The groups are shells around one centre, one inside the other: the same stretched ball of 7 dimensions in 9 sizes.
In the rows, 128 means zero.
Known rows, each followed by its group:
[149 124 118 117 108 152 140 111 139 149]  j819
[208 174 110 107  92 146 106  87 136 190]  j402
[138 161  91 119 126 148 101 112 152 161]  j819
[200 165 120 121 110 137  84  88 141 168]  j904
[151 173  97  92 106 148 110 123 153 162]  j445
[131 145 111 118 126 150  93 111 148 141]  j402
[124 106 144 117 107 166 117 110 139 124]  j759
[177 150 134  95  85 159 109  99 135 162]  j904
[172 149 107 100 102 131 121 127 159 146]  j759
[125 139 110 104 119 150 114 121 143 137]  j904
[146 133 149 129 108 173  98 104 150 140]  j819
[188 162 133  95  76 171 142 104 135 182]  j366
[187 161 118 117 110 135  75  98 152 155]  j819
[187 173 133  80  89 146 119 125 146 152]  j819
[162 163  87  86  89 152 149 117 140 183]  j347
[116 140 131 100 115 157  95 136 162 115]  j347
[181 176 100 113 117 136  94 101 144 171]  j445
[166 160 119  87  88 156 113 114 145 161]  j366
[184 193  99  91  98 149 119 115 146 184]  j904
[176 155 111 116 103 151 130 105 143 172]  j366
[106 127 123 116 135 148 100 130 152 111]  j819
[178 145 127 124  96 166 123  90 136 177]  j904
[170 133 139 117  85 167 130 112 157 155]  j819
[178 172  94  89  86 156 144 108 136 194]  j445
[176 188  86  79  85 150 125 118 149 189]  j827
[188 176 106 122 113 142  99 101 151 175]  j827
[142 171  93  95  97 168 135 120 148 180]  j347
[172 163 127  88  71 177 141 115 146 179]  j445
[199 157 130  96  90 138 110 110 146 155]  j445
[148 143 103  88  88 154 148 129 150 158]  j904
[170 140 137 103  72 175 132 112 154 165]  j347
[147 142 128 115 100 174 126 105 140 162]  j366
[199 167 111 108 105 135 101  91 133 174]  j366
[153 120 145 106 113 140 110 116 138 116]  j759
[117 109 168 112 116 162  97 128 151  91]  j876
[132 151 115 114 123 150 106 130 161 134]  j402
[142 175 105  87 121 137  90 131 151 138]  j759
[205 150 155 116  98 153 102  84 125 160]  j759
[170 186 109  85 101 141  93 129 161 154]  j876
[206 178  91 101  79 151 150 107 148 206]  j759
[168 165 148  84  96 151  92 126 150 131]  j827
[210 170 110 112  82 161 138  86 133 207]  j827
[137 153 113 106 126 140  99 123 148 133]  j366
[174 190 116  95 110 143  97 126 156 155]  j876
[175 181 131  91  90 162 106 121 155 161]  j827
[122 120 137 108 104 164 123 133 160 121]  j402
[158 143 132  80  83 162 154 121 130 154]  j876
[180 140 128  96  92 139 113 112 145 145]  j402
[106 123 146  99  98 182 121 127 147 125]  j876
[185 151 116  95  63 178 169 104 137 199]  j347
[147 148 102  93  89 158 148 132 158 161]  j402
[159 145 127 117 104 169 135  99 130 168]  j827
[182 141 132 109  87 154 112 103 149 158]  j366
[163 143 114 118 129 118  74 113 156 125]  j759
[184 170 109  76  79 150 131 110 134 179]  j347
[160 128 128 112  94 162 145 109 140 157]  j445
[200 182  82 111 107 131 106  94 142 194]  j827
[132 142 102 106 119 144 104 118 149 141]  j904
[163 128 137 128 102 165 115  91 136 158]  j347
[165 148 139 100 101 149  87 108 145 138]  j445
[110 149 121  90  94 185 144 139 154 149]  j876
[172 129 147 101  94 148 117 111 139 134]  j402
[111 124  99 118 103 171 150 130 164 153]  j876

New rows, each followed by its group:
[213 169 114 104  79 159 154  93 129 204]  j876
[155 117 150 121 102 164 104  92 132 140]  j876
[151 111 125 108  89 156 152 120 148 144]  j876
[160 129 119 104  99 147 126 108 138 150]  j402
[144 144 142 135 132 152  65 108 157 123]  j876
[101 143 111  88 101 173 137 143 158 139]  j876
[130 142 121  98  90 178 145 126 150 157]  j366
[207 201 111  67  81 145 127 116 135 186]  j876
[200 177 116  87  77 155 120 103 141 186]  j366
[153 136 129  88  84 162 125 111 136 152]  j759
[218 181 113  77  73 146 149 104 126 195]  j759
[187 151 141  84  81 152 133 113 133 154]  j904
[129 115 154 141 136 153  78 108 150 106]  j876
[183 176  98 107 106 137  87 104 154 171]  j819
[158 175 104  92 106 151 100 109 140 167]  j819
[167 175 128 108 107 159  79 104 149 159]  j759
[198 154 129 120 101 152 127  88 126 178]  j876
[183 158  96  86  82 146 151 115 140 182]  j904
[194 142 131 118  97 152 120  80 121 175]  j876
[158 122 133 124  98 163 127 101 142 153]  j445
[147 141 113 125 109 165 142 111 145 165]  j759
[209 155 137 107  97 135  94  93 136 156]  j402
[139 134 136 109  90 178 111 110 152 150]  j827
[150 125 156  89  78 176 148 124 140 138]  j759
[182 149 103 118 111 134 115  98 140 166]  j402
[134 155 136  86  92 176 124 127 145 146]  j347
[195 150 114 115  91 147 122  94 142 178]  j366
[182 162 131  85 106 127 104 126 144 132]  j876
[155 119 161 121  93 177 122 102 141 141]  j819
[161 143  80 119 101 146 140 110 155 180]  j876
[138 160  94 113 122 150  99 110 148 160]  j819
[177 184 101  80  91 150 134 123 144 178]  j402
[154 169 133 110 131 136  61 122 157 121]  j759
[121 140 108 104 105 163 114 123 157 146]  j347
[134 146  99 120 128 143 101 115 152 145]  j402
[194 163 141 104  98 146 106 110 145 151]  j402
[183 153 112 112 114 128  89  99 142 153]  j445
[214 158 135  80  66 152 130  95 125 179]  j876
[142 143 100 100 104 144 114 126 161 145]  j347
[148 124 166 119 118 153  93 117 147 106]  j827
[178 138 125 115 119 122  83 103 143 131]  j819
[156 159  91 114 117 139 106 114 155 161]  j445
[179 177 104 102  87 164 123 105 148 192]  j402
[200 161 131  97  63 180 166 100 133 200]  j876
[146 120 130 127 105 165 145 112 144 149]  j876
[141 145 138  85  87 172 115 118 141 145]  j759
[206 156 147 117  99 146  87  90 138 157]  j347
[192 183 102  94 107 134 117 109 135 175]  j904
[167 142 131 123  99 162 111 104 152 158]  j366
[159 124 117 134 110 155 131 100 143 159]  j759
[145 149 148 101 100 173 113 116 141 141]  j445
